There are 10 hidden switches. A switch that is on adds its own fixed numbers to the row, and there is some noise. The rows also spread widely along 14 directions, which tell nothing about the answers.
In the rows, 128 means zero.
Known rows, each followed by its switches (1 for on, 0 for off):
[117 132 130 107 150 133  79 141 127 126 160 107 130 142 137 161 134 104
 110 168  71 113 128 168 115 136 132 143 145 187 133 170] -> 0 1 0 0 0 1 0 0 1 0
[133 113 156 135 107 104  17 145  84 109 190 120 168 138 128  74  44 132
 164 114 122 163 146 105 141 155  76 100 130 149 120  79] -> 1 1 0 1 1 0 1 1 1 0
[122  77  90 156  67 106  73 130 108 129 160 163 119 147 106 105 141 114
 167 128 126 187 149 133  82 110  97 112 167 160 100 106] -> 1 1 0 1 1 0 1 0 0 1
[ 76  92 118  92  94  82  84 111  87 125 101 115 160  87 160  89 138 148
 141  81 136 101 115  97 110 166  98 100  95 159  81 105] -> 1 1 1 0 1 0 1 0 1 1
[189  78  60 206 111 105 125 114 131 103 101 163 129 123 124 138 149 149
 126 140 129 145 134 126  97 184 154 126 201 140  61 131] -> 0 0 0 1 0 0 1 0 1 1
[ 63 157  92  85 105 107 130 127 106 148 145 104 158 105 147 100 124 120
 183  97 141 140 114 158 109 153 106 152  63 129 119  94] -> 1 1 1 0 0 0 1 0 0 0
[101 106 135 107  97 147 145 133 123 153 137 109 122 161  90 102 152 125
  94 157 114 147  95 102 187 170 167 121 148 243  29 120] -> 1 1 0 0 0 0 0 1 1 0
[123 138 105 128 124 159 145 156 148 151 138 164  96 116 112 149 198 125
 102 128 126 117 117 144 116 152 178 118 154 146 109 114] -> 0 1 0 0 1 0 1 0 1 0
[179 119 142 120  91 130  36 154 107 100 162 169 124 131  97  98 118 129
 115  94 143 147 158  56 163 192 110  75 179 155 143 117] -> 1 1 0 0 0 0 1 0 1 1
[150  88  89 168 104 107  99 123  72 116  95 129 127 119 108  94 106  73
 215 145 167 188 112  84  89 167 148 127 166 129 157 140] -> 0 1 0 0 0 0 0 0 0 0
[139 116 118 111  89  97  78 124  91  95 147  97 162 139 131  78 109  82
 108 114 128 120 145 121 173 218 132 109 122 162 133 185] -> 1 0 1 0 1 0 1 0 1 0
[127  51 119  99 119  86 100  88 113 127  97  88 132 144  88 171  89 146
 147 155  71 126 122 127 130 105 118 116 123 187  41 149] -> 1 1 0 0 1 1 1 0 1 0
[111 199 108 128 165 128 151 117 114 122 123 112 122 109  99 102 122 167
 134 164 146 126  91 119 164 234 129 196 128 129 141 105] -> 0 1 1 0 1 1 0 1 1 1
[ 68 179 101 123 122 111 114 126  98 125 179 143 135 130 101  58 140 139
 137 140 143 146 115 147 145 181  92 170 132 143 170 102] -> 1 1 0 0 0 1 1 0 1 1
[101 105  87 143  83 101  95  64 110  98 131 132 120 184  57  33  95 132
  70 124 134 164 184 144 155 161 105 111 135  90 126 108] -> 0 1 1 1 1 1 0 0 1 1
[183 121 108 171 176 151  91 184 150 120 172 142 125 115 143 187 132 120
 142 154 110 120 125 157 125 140 156 117 192 112 184 119] -> 1 0 0 1 1 1 0 0 1 1
[ 85 115   5 104  93 136 186 107 149 203 100 132 156 122 119 133 172 121
 181 151 118 141 140 174  81  97 137 136 100 114 109 108] -> 1 0 1 0 1 1 1 0 1 0
[ 81 189 163  81 118 101 121 176 145 126 220 126 101 151 100 162  98 118
 179 106 113 181 105 195 176  93  94 177  82 163 122  97] -> 1 1 0 0 0 1 1 0 1 0
[ 97 160 107 117 143 119 114 131 117 129 144 154 121  95 119 138 174 141
 158 132 128 115 114 148  87 151 108 146 124 115 176 120] -> 1 0 0 0 1 0 1 0 1 1
[132 165 104  67 120 187 164 152 152 158 131 102 114 124 101 187 162  88
 136 125 127 125 106 143 138 158 195 107  90 133 127 127] -> 1 0 1 0 0 0 0 1 0 0
[134 159 131 141 148 152 121 158 147 137 176 184  91 148  72 156 155 170
 118 138 124 153 125 136 146 119 102 135 173 136 135  77] -> 1 0 1 1 0 0 1 0 1 0
[ 91 139 156 137 110  87 102 185 141 112 183 156 112 110 178 121 176 132
 130  80 143 140  90 153 137 136 104 144 138 183  85  97] -> 1 0 1 0 0 0 0 0 1 1
[142  50 124 145 155  82  91  91  93  63  91 113 102 140  85 139 125 132
 118 127 122 115 135 148 173 142 141 108 174  96 193 181] -> 1 1 0 1 0 1 1 0 0 0
[126 100  89  95 121 156 126 107 132 151 135 100 143 153  80 127 108  91
 110 134 107 118 129 154 133 124 168  69 106 106 128 108] -> 1 0 1 0 0 1 1 0 1 0
[124 163  62 141 136  97 170 117 146 127  95 128 119  96 121 136 115 163
 205 115 166 159 113 158 123 159 126 190 106  63 127  80] -> 0 1 1 0 0 1 0 1 0 1
[188 116 124 143 137 143 101 169 147 120 143 142 100 127 114 209 130 132
 156 133 110 143 124 131 127 130 149 118 171 145 119 128] -> 0 0 0 1 0 1 1 0 0 0
[115  59 139  88  97 137  80 118 118 124 135 118 110 151  94 120 138  81
  86  77 117 112 138 141 132  97 162  27 114 113 127 112] -> 1 1 1 0 0 0 1 0 0 0
[ 76 128 143  72 165 126 117 130 124 138 140 103 133 123 124 143 139 145
 126 122 107  92 122 166 150 105 110 125  97 125 162 109] -> 1 1 1 0 0 0 1 0 0 0
[129  90 138 115 132  95 164 111 139 102 108 101  94 139  77 171 108 114
 152  99 131 139  94 172 175 108 176 108  87 104  96 124] -> 1 0 0 0 0 0 1 1 1 0

New rows. What belongs after each?
[ 80  68 115 102 120  77 100  84  86 119  78  79 152 101 130 143 106 170
 150 126  93 103 106 115 114 147 110 127  99 176  59 138] -> 1 1 0 1 1 1 1 0 1 0
[139 162 109  99 135 144 128 143 155 132 134 133 108 129 128 186 185 134
 112 152 101 116 134 148 107 156 125 160 141 177 109 157] -> 0 0 1 0 0 0 0 0 0 1
[163 123 106 109 143 152  93 140 141 142 131 127 117 136  97 192 119 143
 140 151  93 128 154 132 117 117 118 114 147 123 143 125] -> 0 0 1 1 1 1 1 0 0 0
[133 148 116  78 121 111  98 106 133 120 150  97 128 144  96 191 116 131
 140 153  76 123 138 161 103 148  94 152  93 168  90 161] -> 1 0 1 0 1 0 1 0 0 1
[162 110 134 134 122 122 129 166 134 117 139 155 115 139 104 134 166 148
 114 138 134 134 119  95 209 175 138 131 196 201 108 143] -> 1 0 0 0 0 0 1 0 1 1
[153 111  99 173 154  88 126 182 130 121 127 142 148  89 182 149 146 156
 194 150 142 137  98 119 156 164 118 182 196 173 125 130] -> 1 0 0 0 0 1 0 0 1 1
[122 164  88 134 118 122 121 107 149 125 149 142 146 149 104  63 112 171
 101 128 137 140 162 143 160 169  98 147 129  98 114  70] -> 0 0 1 0 0 1 0 1 1 1
[141 107 137 129 131  88 115 151 128  81 120 101  97 103 154 184 135  77
 162  88 135 127  95 177 115 147 177 133 111 121 131 161] -> 0 1 0 0 0 0 0 0 0 1
[ 70 162 122  58 118  94 135  81 123 106 110  93 134 123 105 137 143 165
 110 108 102  94 129 169 149 177 114 160  59 149  90 156] -> 1 1 0 0 0 0 1 1 1 0
[118 184 110  66 128 138 111 152 165 149 153  87 167 119 160 158 109 146
 133 124  89 104 159 168 148 148 123 151  67 138 105 121] -> 0 0 0 0 1 1 0 1 1 0
[151 118 100 160  93 129 127 129 137 105 155 147  97 148  93 143 149 126
  97 101 130 154 110 152 126 184 166 122 158 152  45 109] -> 1 1 1 1 0 0 1 0 0 0
[116  82 129 108 126  50  72 126 120  99 146 124 151 149 128 128  82 141
 179 118 105 148 172 177 154  75  58 138 117 129 147 138] -> 1 1 0 0 0 0 1 0 1 1
[159  91 151 140 178 102  93 150 115  85 156  82 121 125 135 172  78  83
 152 130 118 121  90 173 134 140 156 117 133 117 152 132] -> 1 1 1 0 0 0 0 0 0 1
[146  78  78  83  79 128  81 127 136 135  99 159 134 122 118 134 172 136
 122  94 123 116 188 100 144 128 124  67 156 133 147 142] -> 1 1 0 0 0 1 1 0 1 1
[104 127 138 122 103 116  58 149 149 117 178 200  97 157 109 105 171 191
  78 105 110 144 180 134 156 103  61 122 181 163 123  92] -> 0 1 0 1 0 1 1 0 1 1
[ 60 142 145 134 170  92 116 128 143 113 156 144 111 145 132  98 156 163
 109 133 116 121 138 210 149  84  95 166 130 106 163  97] -> 0 1 0 0 0 0 0 1 1 0
[ 75 136 158  83 147 107  67 102 106  96 147 132 109 135  82  98 133 150
  92  99 119  99 140 138 152 120  79  98 109  92 203 115] -> 1 0 1 0 0 1 1 0 1 0
[129 103 135  43 110 149 117 138 154 145 124  97 125 175  72 191 111 132
 119 131  81 140 184 131 208  77 123  92 107 160 130 150] -> 1 0 0 1 0 1 0 0 1 0
[125 128 188 139 160 135  54 127  64  96 136 137  81 100  84  99 118 139
 130 122 153 125  51  52 124 200 127 102 168 146 155  84] -> 0 1 1 0 0 1 1 1 0 0
[147  74 154  97 150 122 123 163 155 125  94 127  93 119 130 182 162 150
 124 102 128 103 123 134 213 104 153 103 160 140 136 132] -> 0 1 1 0 0 1 1 1 0 0
[124 126 167  69 104 109  99 159 147 112 184  91 122 164 118 145  91  86
 121  94 108 138 153 180 189 106 119 105  72 141 124 136] -> 0 0 1 0 1 0 1 0 0 1
[100 102 130 147 175 119 163  97 111 130 125 109  87 141  63 161 127 128
 145 169 112 135  50 168 104 117 157 142 134 136  89  96] -> 1 1 1 0 0 0 1 0 0 0
[138  84 136 104 100 143  95 133 112 131 151 106 135 162  90  97 123  98
  85 131 114 123 142 109 179 166 162  75 147 174 107 135] -> 1 1 0 0 1 0 1 0 0 0
[119 109 129  62 131 142 126 150 157 152 126 111 126 134 125 170 137 135
 130 122  98 109 133 150 173  92 132  96 100 145 125 111] -> 0 0 1 0 0 1 1 1 1 1
[153 150 106 109  79 152  50 157 133 129 146 162 131 117 135 125 145 136
 133  89 138 145 186  83  89 160  90  94 140 122 145 104] -> 0 0 1 1 1 0 0 0 0 1
[153  96  85 161 138 118 119 114 161 119 109 138 129 143 129 109 145 168
  85 130 125 114 156 156 156 150 143 130 179 107  94 102] -> 0 1 1 0 0 1 0 1 0 0
[ 99  90  65 138 143 124 161 109 135 151 115  97 151 149 124 140 142 128
 121 171  93 122 123 189 134 119 148 139 139 149  99 136] -> 1 0 1 1 0 1 0 0 1 0
[141 164  68 131 138 126 123 100 165 130 136 136 142 148  96 124 117 172
 101 164 101 126 177 167 118 154 101 163 136  98 113 108] -> 0 0 1 0 1 1 0 0 1 1
[128 138 111 143 136  89  96  89 133  85 160 138 122 161  92 129 127 171
  80 148  91 121 156 184 131 168  83 158 140 134  98 140] -> 1 0 1 1 1 0 1 0 1 1
[131  86  92 144 138 124 134 133 148 140 106 163 133 100 140 128 179 186
 120 111 134 101 123 129 135 141 149 102 165 127  85  69] -> 1 1 0 0 0 0 1 1 1 1
[ 81  99  72 121  85  99  90  99 112 131 134 144 160 139 135  79 145 149
 119 108 116 136 169 156 106 131  85 115 125 141  93 111] -> 1 1 1 1 0 0 1 0 1 0
[102 131  78  54  88 170 103 113 149 157 139 119 139 127 112 161 161 142
  92  94  91  98 161 144  95 128 125  66  82 125  99  97] -> 1 0 1 1 0 1 1 0 0 1
[104 129 107 100 134 123 171 165 128 143 126 110  91  97 115 222 142 102
 217 126 131 158  61 167 129 122 156 155 101 145 136 130] -> 1 1 1 1 1 1 1 0 1 1
[ 83 146 128  81 102 126 129 167 167 153 200 135 107 158 112 163 154 133
 137 114  96 155 137 193 161  75 110 148 114 178  92 101] -> 1 1 0 0 0 1 1 0 0 0
[ 72 131 158  62 130 113 126 134 134 127 123 137  81 110 109 184 194 153
 140  96 118 111  98 138 123  99  98 128  98 157 128 121] -> 1 0 1 0 0 0 1 0 0 1
[ 62 134 101 105 103  97 118  99 100 121 140 103 156 124 125  83 106 136
 133  91 131 134 126 165 123 156 107 126  67 114 100  93] -> 1 1 1 1 0 0 1 0 1 0
[ 61 120 150 103 139 115 130 125  93 126 147  72 125 122 126 124 114 131
 120 134 112 118  56 147 141 165 137 142  94 196  70  98] -> 0 1 1 1 0 1 1 0 0 1
[ 84  64 102 102 129 102 124  94 112 136  60 107 105 116 119 147 148 124
 161 120 123 124 112 137  85  81 135 108 115 120 117 126] -> 0 1 1 0 0 1 0 0 0 0
[ 92 107 171 138 140  91 114 153 114 113 186 134 120 155 105  96 121 130
 130 135 125 144  96 151 184 109 106 132 149 173 126  96] -> 1 0 0 0 0 0 1 0 1 1
[ 53 147 158 111 159  90 116 118 122 114 177 105 108 154 113 125 113 122
 150 143 101 143 100 229 120  83  89 177  83 134 135 107] -> 0 1 1 0 0 0 1 1 0 0
[162 119 115 127 154  99 112 156 147  99 143 122 114 125 132 200 113 109
 188 129 121 146 140 184 134 113 126 154 136 105 172 148] -> 1 1 0 0 0 0 0 0 0 1
[124 114  97 118 179 127 153 153 130 137 102  68 175  86 178 171 106 143
 170 117 125  90 121 169 148 144 165 133  98  88 150 103] -> 1 1 0 1 0 0 0 0 0 0
[ 98 160 142 116 131  73  85 126 120  83 173 107 130 119 146 131 129 143
 119 106 103 104 127 191 130 179  99 177 103 149 117 156] -> 1 1 0 0 1 0 1 0 0 0
[ 69 153 105  99 141 137 163 127 138 141 132 102 143 108 154 115 191 142
  79 125 119  84  93 177 145 188 161 146 105 162  93 111] -> 1 1 1 0 0 0 0 1 1 1
[136  95 109 122 143 161 135 167 142 136 135 152  89 127 110 174 199 108
 118 129 132 120 125 162 145 120 171  96 172 118 185 132] -> 1 1 1 1 1 0 1 0 0 1
[ 58 142 111  74 125 113 162 149 114 151 132 108 131 110 135 140 186 129
 173 145 128 121  94 147 166 137 117 171 108 191 158 152] -> 1 0 0 0 0 1 1 0 0 1
[179  56 143 148 154 132  37 123 106 102 139 140 117 137 100 179 102 137
 113 141  83 119 122 110  92 125 119  64 184 154 103 109] -> 1 1 1 1 0 0 1 0 1 1
[135  77 133  74 114 151  72 123 126 146 141 100 138 161  92 179 121 127
 131 164  68 129 150 122 126  99 105  79 123 187  97 135] -> 1 0 1 1 1 0 1 1 0 1
[122 177 102  94 109 149 138 141 146 121 169 104 141 130 116 128 121 130
  93  76 135 114 136 162 177 196 155 115  85 100 117  94] -> 1 0 1 1 0 1 1 0 0 0
[140 175 120  65 123 182  91 185 146 165 166 150 144 115 132 147 161 157
 103 119 115 101 150  91 174 178 120 111 152 177 140 106] -> 1 1 1 0 0 1 1 0 1 0
[131 109 133 119  71 104  89 151 110 124 154 124 125 106 131 133 108 116
 175  81 139 160  88  94 106 171 122 111 113 182  32  83] -> 1 1 1 0 1 0 1 0 0 1
[114 113  79 117  97 135  71 132  94 152 146 127 176 129 135  58 119 117
 178 150 141 156 149  89 121 164  97 118 157 158 159 100] -> 1 1 0 0 0 1 0 1 0 1
[120 195 130 115 115 137 141 188 141 154 161 179 122 117 115  99 144 163
 188 108 177 178 131 100 191 147  99 163 134 133 155  67] -> 0 0 0 0 0 0 1 1 1 0
[123 105 148 162 117 113 128 151 112 110 153 130  93 123 121 110 148 111
 120 111 157 149  52 112 142 186 166 124 167 188  57  89] -> 1 1 1 0 0 0 0 0 0 1
[ 86 132 179 102 154 116 107 114 121 104 134 137  71 136  65 156 153 152
 105 124 109 125  96 133 136 112 121 128 133 147 124 119] -> 1 1 0 0 0 0 0 0 1 0
[109 148 123 105 122 104 143 137 118 120 135 101 155 111 132 120 110 135
 166 107 139 128 105 139 172 173 135 142  85 140 109 114] -> 1 0 0 0 0 0 1 1 1 0
[ 83 123  89 125 120 114 168  99 126 142  86 131 111  99 110 113 175 154
 109 113 140 105  91 132 118 166 157 131 111 121  84 106] -> 0 0 1 0 1 1 1 0 1 0
[118  83 126 134 119 114 118 102 108  93 122  95 132 126 118  69 134  95
  77  84 152  87 106 150 166 188 188  65 112  86 137 120] -> 1 0 1 0 1 0 1 1 0 0
[107 106  56 182 151 117 156  91 137 151 120 138 141 133 107  97 122 142
 163 157 133 145 115 183  74 103 135 131 131  59 114  55] -> 1 0 1 0 1 0 0 1 1 0
[127 107 168 120 136 132  55 164 133 127 181 142 133 127 159 106 152 151
  62 118 102  83 132 121 135 146 109  86 158 177  95  93] -> 0 0 1 0 1 0 1 0 0 1
[107 118 104 121 188 115 129 116 121 133  97 124 133 120 112 139 129 133
 175 163 125 118 143 161 109  83 113 136 123  66 232 122] -> 0 0 0 0 0 0 0 0 1 1
[124  86  66 120  79  99 127  80 137 108 104 111 131 134 110 154 143 121
 128 109  99 127 147 183  91 142 155 102  91 122  64 151] -> 1 0 0 1 1 0 1 1 1 1
[113 120  96  79 133 153  79 113 141 148 127 113 154 110 153 130 161 163
  73 132  85  59 150 145 101 157 125  93 119 139 106 108] -> 0 1 1 0 1 1 1 1 0 1
[101  36 139 119 127 103 128 123 124 115 101  81 131 135 137 136 147 136
  87 124 106  97 121 147 180 133 167  96 138 181  67 143] -> 1 1 0 1 1 0 0 0 0 1
[114 199 127  57 103 131 139 136 133 116 142  78 124 114 104 161  97 104
 172  78 142 146 119 148 153 185 152 142  37 109 125 122] -> 1 1 0 0 0 0 0 1 0 0
[123 103  96 118 111 105  86 101 138 105 140 120 138 129 113 133  82 149
 131  74 117 130 144 178 119 122 114  90  89  69 100  68] -> 1 1 1 1 0 1 1 1 1 1
[ 77 144 103  41  59 150 121 133 121 142 134 113 115 124 116 127 187  76
 124  81 136 131 140 128 115 156 154  91  77 156 136 146] -> 1 1 0 0 0 0 0 0 0 1
[154 117  92 126 106 164  97 173 122 155 155 155 136 111 117 136 121 127
 167 109 147 160 119  89 131 150 135  85 158 137 125  59] -> 1 1 1 1 0 1 1 0 1 1
[182  78  70 134  77 106 125 138 138 101 115  92 132 141 123 155  87  73
 177 100 146 175 144 158 171 168 176 112 125 115 109 154] -> 1 1 1 1 1 1 0 1 0 1
[ 92  82 152  85 162 112  90 148 106 149 136  65 196 114 177 117  94 143
 128 149  86  82 116 123 164 130 118 106 113 201  92 105] -> 1 1 0 0 0 0 0 0 1 1
[125  94 138 105 168 114 103 154 148 132 123 159 122 132 131 150 175 179
 106 129 109  93 160 148 187  90  98 118 179 134 175 129] -> 1 1 1 0 0 0 1 0 1 0
[116  84 115  82 119 160 126 156 102 172 124  87 152 121 127 123 133  95
 143 135 127 115  96  92 173 156 170  83 136 185 120 113] -> 1 1 1 0 0 1 1 0 0 0
[131  86 134 104  55  94 112 113 142  81 147 143  49 182  51 184 136  80
 116  71 116 188 132 184 144 100 143  91 111 146  77 157] -> 1 1 1 1 0 0 1 0 1 1
[ 95 156  80  87  65 175 146 135 120 181 165 132 141 153  77 118 147 109
 143 146 119 173 125 115 122 161 138 114 107 192  78  98] -> 1 0 0 1 0 0 1 0 1 1
[178  74 103  89  95 148  77 142 116 122 103 113 111 108 123 236 144  84
 149 111  90 123 115 102  93 155 183  65 143 187  88 182] -> 1 1 0 1 0 1 1 0 1 0
[130 111 156 128 151 106 106  77 141  90 106 122  85 153  60 153 108 162
  75 120  99 118 127 140 114 115 125 104 115 100  74 105] -> 0 0 1 0 0 0 0 0 1 0
[125 123 164  66 105 127  85 118 138 101 151 112  96 151  72 162 116 132
 109  89 103 129 135 138 154 134 129  88  92 141  96 115] -> 1 1 0 0 0 0 1 1 0 1
[131  91 132 167 105 113  96 151  92 125 149 114 133 119 125  60  78 107
 173 106 176 171  80  79 161 178 146 105 156 141  97  58] -> 1 1 1 0 1 1 0 1 0 0
[ 35  97 167 117 115 108 143 135 114 122 126 141  50 124 101 123 174 116
 144  73 166 165  70 157 116  65 134 107  98 118 128  65] -> 0 1 1 1 0 0 0 0 0 1
